The rows come from 7 hidden closed curves, with some noise, and rows from the same curve form a group. Each curve winds through 6 dimensions. The rows are also pushed far along 3 directions, which tell nothing about the answers.
Known rows, each followed by its group:
[-13  20 -28  11   1  -1 -17   0   2   2  -3  -7 -11 -13 -15   4   6] : (4)
[ 10 -19 -13 -29 -28  19  10  34   0 -10  19   4 -15 -10 -32  -5  -2] : (4)
[ 11  21 -18   6  -9   9 -14  20   9 -20  11   3  -9  -7  -9  -2  -5] : (3)
[-31 -16  11 -32 -24   0  17  29 -10  19  -2  -9   1   9  -3   7  18] : (2)
[-67  10 -23 -11  22  13  -6  -5 -10 -21   2 -30 -13  -9 -21   4 -12] : (1)
[-67  16 -23   2  39  16   7 -13  -2 -36   3 -47 -11  -8 -22   2 -17] : (1)
[-20  14  -7  26  28 -14  -8  -8  28 -27  -3  -6   4  -7 -28   2  -2] : (2)
[ 32  24 -18  29  15   0 -11 -20   7 -19  -2  27   2  -7 -10   2  -3] : (5)
[ 13   0 -17  -1 -20   1  -2   4   0 -17   9  22   4 -19 -21 -14  -4] : (6)
[-13  33 -17  55  59 -11 -44 -25  34 -70   3 -26 -22  -4 -42  27  -8] : (2)
[ -4  -6   1 -16 -18  19  22  17 -14   8   4  -1   0   7  18 -11  -8] : (6)
[-11 -32  21 -16   3   1  13   8   5  10  -5  -3  10  10  17  -3 -15] : (1)
[ 38   4 -53  -2 -16  31   3  15  -6 -23  30  12 -23 -30 -34  -8  -1] : (2)
[  7 -13  -9  -5 -17   3  23  -5 -23  16  11  14   8   2   9  -5  27] : (3)
[ 34  13  51  36  27 -15  -6 -14  20  12 -17   1  22  35  57   3 -10] : (1)
[-71   5  16  -8  30  -5   1  13  18  -8 -10 -32   3  21  -8   9  -7] : (0)
[ 24  -2 -14  24  19  -1 -19  -2  13  -6  -8  17 -10  11   1  15  -9] : (6)
[ -6   3  17   0  27  -5 -35 -14   4  -8  -4 -12  -5   1   2   6 -17] : (6)
[-25 -15   2 -37 -22  21  25  16 -20   5  13 -14   1  -2   6 -11  -2] : (3)
[ 46  -4  -8 -17 -24  19   6   7 -10   7  20   8  -9 -10  -2 -13  -3] : (4)
[ 34  37 -15  21  30  14 -47 -18  22 -52  15  25  -6 -22 -30  -7 -36] : (0)
[ -8  27 -25  25  30  11   2  -5   6 -28   7 -14 -13   4  -5  10   4] : (3)
[ -8  17 -28 -13 -23   8  28  11 -10 -13   9  15   0 -20 -34  -8  13] : (5)
[-13  -1  -1 -11 -31 -10   7  25   2   0   2  -2   1  -6 -13   1  21] : (4)
[ 38   7  -3  17   2   3 -27  -6   3 -13  -1  31 -10  14   1   5 -16] : (5)
[ 31   7   2  -5 -42 -13 -20  -4 -10  14  -5  15 -16  -1 -18  -1   6] : (2)
[ 24  30  10  24  15   1 -10  -6  15 -14  -2 -10  -2   7  11   1  -9] : (1)
[-16 -18   3  -3  24   0 -16 -10   1   8  -1   1  10  -4  20  -4 -19] : (1)
[-26   3   6  -4  17   1 -13  11   9  -7  -4 -14  -9  12 -11  14  -4] : (2)
[ 29  15  -3   5  21   5 -51 -14   8 -20   9  -2 -18  -8 -13   6 -26] : (6)
[  1   8  16   3  -4 -16 -10   6  15   0 -13   6   9  -2   2   3  -4] : (4)
[ 20  17 -32  15 -17   4  -2  18   5 -21  11  13 -10 -15 -21   1   9] : (3)
[ 15 -15  -4   9   8  -6  -6  -8  -1   8 -12  24  -3  12   4  14   4] : (6)
[-13 -15  30  -4  -9 -20  17 -19 -21  27 -26 -17   8  15  37  14  19] : (5)
[ 39 -18 -11  13  -5 -10 -25  -9  -4  24 -13  26 -10   4  11  11  -2] : (5)
[-15  11   1  12  28  -6 -15  -4  19  -5  -4 -18   3  -8  -8  11  -2] : (0)
[ 32   4   3  25  -4 -18 -17 -12  16  -6  -2  27   9  -3  -6  -5   5] : (2)
[ 39  15   1  29  10 -12 -23 -27  11 -20   6  13   1  -7 -19  -5  -2] : (2)
[  0  -4  -2  15  -6  -7  14   4  -2  10  -9 -17  -2   3  18  10  15] : (3)
[ 10  14 -29 -12 -10  25   3   5 -14 -18   4  21 -15  -4 -26   1  -9] : (5)
[ 26 -24  11 -14   4   8 -11  -5  -3  26   6  11   3   6  11  -7 -11] : (0)
[ 11 -20   5  -9 -35 -10  21  15  -7  18  13   9  12  -1   5 -15  22] : (5)
[ 33  15   7  46  22 -24 -44 -22   6  16 -18  19  -3  17  35  11   0] : (4)
[-48  13  -2   4  11 -12  15  -2   6  12 -11 -30   6  -8   5   4  18] : (4)
[-87  -7  38  -3  12 -30  27  14  10  11 -23 -41  22  21  23  17  30] : (4)
[  3   4   4  -6 -20  -5  -5   6  -3  10  16 -19   1  -9   9 -11  10] : (6)
[-30   7  15  -2  31   1 -15   1  14  -8  -6 -14  -3  16  -7  11 -19] : (2)
[ -7  -4 -40 -13   5  21 -11  19   4  -1   7  -7 -27 -13 -33   7 -10] : (5)
[-49  18 -20   6  19  13  13   5  -2 -16  -7 -48 -23  -5  -5  16   2] : (0)
[ -6  24 -15   3 -15   9  11   1  -7 -23   6   6   5 -19  -9 -13   4] : (0)
[ 38  14 -15  32  51   3 -58 -22  25 -28  -2   8 -18  -8 -13  16 -30] : (0)
[ 17   0  -6  -6   1  -2 -31   2  10 -13  17  18  -4 -14 -30  -4  -8] : (3)
[ -5 -24   8 -26  -8   7   2  -2 -18   9  10   6  -1   3  -1  -7  -2] : (3)
[-15   0  13  16  -2 -29   5 -13   5   8 -22  11  17   3  16   1   6] : (4)
[  4  13  -5  -1  12   4 -25   9  23 -11   7   4  -7  -9 -24   0 -13] : (0)
[-40   5   7  17  36 -11  18  -9   7   4  -5 -38  11   5  14   6  17] : (3)
[ -8  -8 -16  -2  28  17 -15   1  17 -33  11 -15 -11 -16 -23  -1 -36] : (1)
[-15 -25  -4  -5  -6  -9   7   2 -10  29 -20   1  -4   9   9  15  12] : (5)
[ -7 -35   5 -26 -55 -10  32  22 -39  39  -8  16   5  16  27   4  40] : (2)
[ 21  -9 -10  20   0  -6 -10  -8  -1   3   3  10  -7   4   5   5   6] : (6)
[  4  16  22   4  14   4 -11  -9  -4  -2  -1   7   6  19  26  -7 -17] : (0)
[-16 -22  41 -12  14 -11  12  11  12  24 -11 -11  24  21  36   2  -7] : (1)
[ -3  -7  17 -12  -3  -9 -21 -10  -5   3   0   5   3  -1   3  -3  -6] : (6)
[-19 -14   6   9  38  -9  -5 -27  -4   5  -9 -16   2   7   0  21   8] : (6)
[-57 -27  14  -9  31  -8  20 -11   2   6 -14 -28  15   6   9   6  -7] : (1)
[  7  -7  37  19   6 -24  -4 -10   6  10 -28  19  14  32  32   9  -4] : (1)
[ 20 -17  -1  15   2 -15 -19 -12  -2  26 -21  18  -5  12  17  17   0] : (5)
[-71   0  19 -31 -12   2  60  16  -9  30   2 -42  27  -3  15 -15  28] : (0)
[-15  -7   0 -14   5   5  20   5   4  15   9 -17  12 -17 -10 -10   6] : (0)
[ -3   1 -20 -25 -22  24  21  11 -23  -2   5  21  -9  -2 -15  -3  -1] : (5)
[-36  23   2  14  19  -5 -17 -14  12 -31 -27  -8  -7  -3 -12   7 -30] : (4)
[ 17   3  12  33  53  -3 -24 -29  17   2 -10  -2   0  16  22  11 -24] : (4)
[-41 -51  32 -38 -30 -17  29  15 -21  41 -12  -9  13  17  26   1  20] : (3)
[-35 -12  -3 -16  15  10  17   1  -2  21  -4 -19   0   4  -2   3   2] : (4)
[ -9 -13  19  -3  -8 -12  12  -5 -15  11 -17  22   8  27  19   8   8] : (5)
[ 28 -18  18  15  -9 -18  -5 -17 -13  -4  -1  38  14  21  18   1  16] : (2)
[  7  -9  -1  27  19 -17 -13 -15   8   4  -6 -12  -3   3   3  17  10] : (3)
[-55 -12  -3  -6   5  -9  19  -8 -10   0 -17  -7   4   7  -6   8   4] : (1)
[ 66 -17  -3   7 -28  -5  -6  -7 -18  41   8  22   0   0  27  -3  21] : (6)
[ 89   0 -18  28   9   2 -50 -36  -5  -4  12  30 -18 -14  -5   6 -10] : (6)
[-14  -4   2   0  -1   5  30  -2 -13   6   7  -2  13   5  21  -8  14] : (3)
[-14   2  14   0  -6 -13  -9  -4  -8   5  -9 -15 -10  14   0  15  15] : (2)
[  5  17 -22  -4   2  20 -13  -5 -13 -33   5  10 -19  -4  -8   4 -22] : (0)
[ -5 -11  -6 -22  -9  12  -9  11 -11   4   9  12  -3  -5   5 -10 -14] : (1)

New rows, each followed by its group:
[ 28 -17   5  11 -10 -18  -7 -23 -13  22 -15  34   8   7  18   0   3] : (1)
[ -6  -1 -13   3  19   3 -11 -16  -2 -21  -4  10   1 -13 -12   8  -9] : (0)
[ 67 -18   1 -19 -42   1 -27  12 -11  18  21  56   3 -14  -5 -20   5] : (3)
[ 55  -1  -9  33   9 -17 -47 -13  14 -10   4  42  -6   1 -11   6  -5] : (3)
[  2  -8  13 -19   6   9   6   2   0   0  11  10  11   2  -4 -11  -5] : (2)
[  3   3  21  -1  12  -2  -3 -15  -5  10   1 -13   0  12  18   5   6] : (2)
[  9 -10   9  -5   9   0   4   8   6  -6  12  19  18   1   0  -3   7] : (2)
[ -8  -3  -8   6 -12 -18   0 -15  -8  16 -10  18  11  -9   8  -3  16] : (1)
[-49  -6 -18 -33 -19  17  38  15 -14 -31   8 -24  -9 -15 -38  -7  -5] : (4)
[ -6  -8 -30 -13   4  15  -1   7  -2 -16   2   9 -20 -12 -39  14  -6] : (6)
[  1 -56  35 -45 -44  -5  43  22 -20  51  -7  13  27  15  40 -13  13] : (1)
[-74 -19  12   1  26 -19  25 -16   0   9 -24 -30  16   7   7  12   9] : (1)
[-26   2   5   3  12  -5  17  -9   3  12   1 -14  25 -11  24 -13   9] : (1)
[ 33  -1  -1  27   4 -14 -40 -16  11 -21   2  -3 -20   4 -11  10 -14] : (5)
[ -1   6  -7 -14 -33   5  12  -2 -21 -29   5  -8 -15  -6 -25  -1   4] : (5)
[ 14   5  11  -4  -7  11  15  16   9  -7  12  -2  10  -1  15 -17  -9] : (1)
[-41 -22  32  -6  25  -9  10   8   5  35 -10 -23  12  36  35   7   4] : (5)
[ 13  -2  20   6  15  -8  -1   4  24   2 -10  -9   6   4   6   4 -10] : (1)
[ 10  -2 -25 -33 -45  11  26  30  -3   2  15  -6  -9 -30 -44  -8  13] : (1)
[ 22   2  -1  21  24   7 -15 -17  10 -12  10  10  13  -6  21 -14 -22] : (1)
[ -2 -12   3 -31 -16  13  19  11  -2  12   3  -3   2 -10  -9  -8  -8] : (4)
[-21  -7   5  -9 -11  -5  15  11  -1  -8 -11   1  -3  10 -10   4   1] : (1)
[-43 -12  25  -7   4 -15  34  -3  -2  31  -7 -17  41  -4  44 -15  23] : (1)
[-12  -6  13   2  21 -13  -1  -2  19  13  -9 -17  17  -6  12   1   0] : (1)
[ -8  12  -6 -12  16  16 -13   2   5 -10  20 -22  -9 -12 -14  -5 -10] : (3)
[-22  -1  -9  13  32  -6  -4 -23  13 -12 -11 -20  -2 -13 -17   8  -9] : (1)
[ 40 -21   7  -2 -41 -16  -1  -5 -24  28  -6  57  10   9  27 -11   8] : (1)
[-14   1 -31 -14 -19   9  34   3 -12   2   5  -4  -2 -24 -24  -9  20] : (5)
[ 35  -9  17 -13 -26  -5 -17  -8 -18  19  -4  31  -7  19   4  -4  -6] : (2)
[ -2  -2  40  13  10 -28 -10  -3  18  16 -27   8  20  17  32   6   0] : (4)
[-37  11   3   4  17   1   0  16   6 -10  -7 -19  -5  17   5  13   1] : (3)
[ 20  -2 -37 -42 -21  35   0  19  -5  -9  37  -2 -18 -41 -56 -19 -11] : (0)
[ 13 -15  22   3 -29 -11  17   2 -14  35 -12  16  15  28  48  -5  13] : (0)
[ 15  20   0  -1  -7  18   1   4  -2   4  11 -13  -6   1  13 -15  -6] : (0)
[  9  -5  10   1   8  -3   1  13  24  -4  -3 -12   2  -1  -4   5 -10] : (1)
[-45  -4  37   9  36 -20 -16 -10  16  -2 -20  -8   6  35   9  17 -11] : (2)
[ 28  13   3  19  10  -8 -15 -24   1 -12  -4  36  17  -7  13  -4  -6] : (0)
[ -2 -24  22 -18 -20   1  30   5 -19  48  -7 -12   7  22  45  -4  14] : (0)
[-66 -21  15  -7  17 -20  30 -12  -5  20 -23 -29  19   5  11   9  10] : (1)
[ 11   2   7   4  28   8 -28 -29 -10  -6   4 -14 -12   6  12   3 -20] : (6)
[ 29  19  -3  13  -2   3  -7 -13  -1   9   4   2   5 -12  12 -11   4] : (1)
[ 13  -6   8   2 -26 -18  11  -4 -13  -1   3  14   5   2  -1   2  35] : (2)
[-65 -17 -33 -66 -50  31  69  42 -31  17  24 -52 -17 -18 -32 -14  21] : (0)
[ 43  10 -58 -17 -30  36 -38   6 -21 -27  35  33 -34 -41 -42 -16 -23] : (1)
[ 43  20  -4  46  29  -6 -49  -8  31 -46  17  -4 -14   7 -11  14  -8] : (4)
[-22  14   7 -13  24  14  -9   0  11 -14  10 -13   1  -1 -16  -7 -22] : (0)
[ 21  -4   2   1 -26   2   7  16  -6  10  -6  -8 -10   5  26   2   4] : (3)
[  7  -6 -15 -13 -43  -9  16  15  -4  -1  12  20   7 -20 -33 -14  21] : (2)
[ 13 -23  34  10  -3 -19  -2 -10  -5  30 -11  35  41  17  65 -18   3] : (1)
[ 46  -3 -23  -8 -14  20 -28   4 -16  -3  18  26 -27  -1 -19   8   0] : (3)
[ 76  -9  -5  23 -26 -18 -29  -4  -5  15   3  58   0   2   8   2  19] : (3)
[-42  -8 -16 -27  -8  11  25  28   1 -25  18  -2   3 -15 -47  -5  11] : (2)
[-10 -20  18  -8  -5 -16   7   1   3  16  -3  20  22   6   5  -7   8] : (0)
[  8  -4 -17 -20 -24  18  15  -1 -28   7  12   6  -4 -11   1 -14   3] : (1)
[ 46   8  -6  26  18   0 -24  -9   8 -26  16  18   1  -6  -3   3   5] : (2)
[ 13   8 -14   1 -15   5   9   7   3   8  17   7  17 -31   6 -23   9] : (1)
[-77  15 -10 -15  16   6  25   1   2 -28  -1 -20  10 -19 -33  -2   4] : (0)
[ 22   0   7  21  25   0 -14 -13  10 -13 -14  26   9  10  20   0 -28] : (6)
[ 14   6 -13   8  10   2 -41   1  11 -22   9  11 -21  -2 -28  10 -13] : (3)
[ 47 -12  10 -13 -37  -3 -24   1 -16  13   2  44  -9  13  -3  -8  -7] : (2)
[ -3  15   1  15  19  -7   3 -10   6   6 -17   9   9   3   9  11   6] : (5)
[-27  -1  10  -2   3  -8   9 -20 -21  27 -13  -7  12   6  34   0  12] : (1)
[ 21 -26  16   1   4  -8   0 -13  -2  13 -11  17   5  10  18   3  -9] : (1)
[-11  -5 -15 -14  18  14  -2   4   0  -2  -1 -12 -11  -7 -19  14  -5] : (6)
[ 28  -3 -45 -30 -48  30   0  33 -14  13  17  12 -33 -25 -32  -7  -4] : (2)
[  1  26   6  23  10  -2 -16   4  16 -10  -6  -6  -7  14  10   2 -11] : (0)
[ -6  12   9  13   7  -1   2  16  24 -15   5  -2  15  -1  10 -12  -7] : (1)
[ -6  -9  -7   0   5  -3  15 -10  -4  17  -6  -9   4  -6   5  -1  13] : (5)
[-20   5   3  13  37 -12 -22 -12  16   4  -7 -12  12 -12  12   1 -11] : (1)
[ 18  11  13  33  28 -17 -42 -34  -1  20 -15  19  11   6  40   4  -5] : (1)
[  9   8  -7   7  -1   1 -12 -25 -17  12  -4   8  -2  -6  20  -3   0] : (1)
[ 11  17   3  19 -17 -12   3   6   6   4  -4   8   7   5  16  -6   8] : (0)
[-43 -25   8 -19  21  -4  14   0   1  10  -2 -11   8   6  -8   3  -1] : (0)
[-14 -33  28  12  10 -32   2 -13  -2  29 -22 -12  10  25  29  17  16] : (3)
[ -2   3   9  24  14 -18 -11 -11   3 -21  -3  -5   1   7  -3  17  20] : (2)
[  5  19  -9  10   9  12 -17   8   5  -7  -1 -20 -21   5   7   8 -13] : (0)
[ 10  26 -25 -12 -15  26  -8  20   4 -27  29  -5 -11 -31 -29 -15  -9] : (3)
[-12  -9  -5 -17 -11   8  21  -7 -21 -14  12  -3  -3   2 -16  -5   8] : (2)
[-19  -8  -8   4   5  -8   4 -16 -11   5 -25  -2 -10   3  -2  19   2] : (5)
[ 22  17 -20  34  25   0 -33 -19  15 -22  14  18   8 -28   3 -15 -17] : (1)
[ -5  13  -2  -2   4   9 -20   5  -2 -14   1  -1 -15   7   2   2 -17] : (1)
[ 23   3  21  31  34  -4 -16 -19  13  -3 -18  17  10  27  44   5 -33] : (6)
[ 10 -20  -7   2  -7  -2   7   5  -5  16 -11  20   0  10   7   9   8] : (6)
[ -6  -8   7  16  14 -14 -14 -12   1   4  -6  22  21   2  29  -8  -8] : (1)
[  8  -8 -22  -5  -4   4 -20   3  -2  -6   7  15 -19  -3 -32  12  11] : (3)
[  6  -1 -32 -23 -30  12  -7   5 -25  13  16  16  -7 -32 -12 -15   6] : (1)
[-101   10   -4  -13   27    2   27  -10  -10   -2  -11  -54    3   -2
   -8    7   11] : (1)
[ 10   9 -10   4  18  20 -10  -4   3  -4   9 -24 -18   4   0   1 -20] : (0)
[ 11   4  28  16  -9 -25   4  -2   8  16 -25  11  15  18  18   7  14] : (1)
[ -6  -7  10  13  31 -13 -33 -27  -2  17 -10  11  14  -1  32  -1 -13] : (1)
[  1  13  13  25  39  -6 -17  -3  38 -21 -10 -20  -2   2  -8  13 -24] : (1)
[ -7   5  31  14  29 -18 -25 -24   8   6  -4 -24   9   5  25   4  -5] : (6)
[ 17   1  10 -11   2   4  -6  -3   5  13  12  11  13 -12   0 -16  -3] : (0)
[ 31   2  16  27  51  -5 -49 -33  13  -1   0  -8  -9  10  12  15 -21] : (3)
[ 18   9 -11  19  -2  -1   4 -12 -10  -3  -7   4  -5  -7  18   8   7] : (0)
[ -4   5  32   3  21  -4 -11 -19  -6  -2 -13  20  18  20  33   0 -14] : (0)
[ 10   7  -9  13  -7   0   6  -5 -13   1  -8  -4  -4  -5  21   7  10] : (0)
[  0  -1   8 -18   0   7 -15   3  -9   9   7 -13  -8  -1   3   2  -7] : (6)
[ 57  26 -36  32  14  21 -45 -18  -3 -41   5  11 -37 -12  -6  14 -31] : (0)
[ 12 -15 -15 -14  -8  10 -10   3  -4  -3  11  19  -9 -10 -23  -7 -11] : (0)
[ 19  17 -32 -15 -33  17   2  -1 -13 -26  29  -8 -25 -33 -57 -13   4] : (2)
[ 14 -11  19   7  22   1 -30  -3  10   4  -4  14   9  14  35   3 -25] : (1)
[-11  16   9  21  33  -9 -15 -22  23  -2 -11 -12   4   3  -4   1 -21] : (2)
[ 13  -5   3 -15  -6   3 -13  13   5  15   1   9  -2  -3  -4  -2  -3] : (0)
[ 27 -20   4  -4 -21  -1  12 -10 -26   1  10  24   6   8   9  -6  11] : (2)
[  4  17 -30 -13 -24  10  -2  24  12 -20  19  15  -5 -35 -53 -17   1] : (0)
[-20  12   8  10  -1  -4  -8  -2 -10 -24  -4 -21 -10  13  14  13   1] : (4)
[-47 -27  11 -29 -21 -12  46  -1 -35  37 -33   1  11  16  21  13  28] : (5)
[  8 -18  41 -20  -9 -12  -1   2  -7  38 -11  17  15  28  30  -2  -2] : (2)
[ 20  13   5   1  -4  14   1   2  -4  -8   3  -1  -6  11  10  -3 -13] : (1)
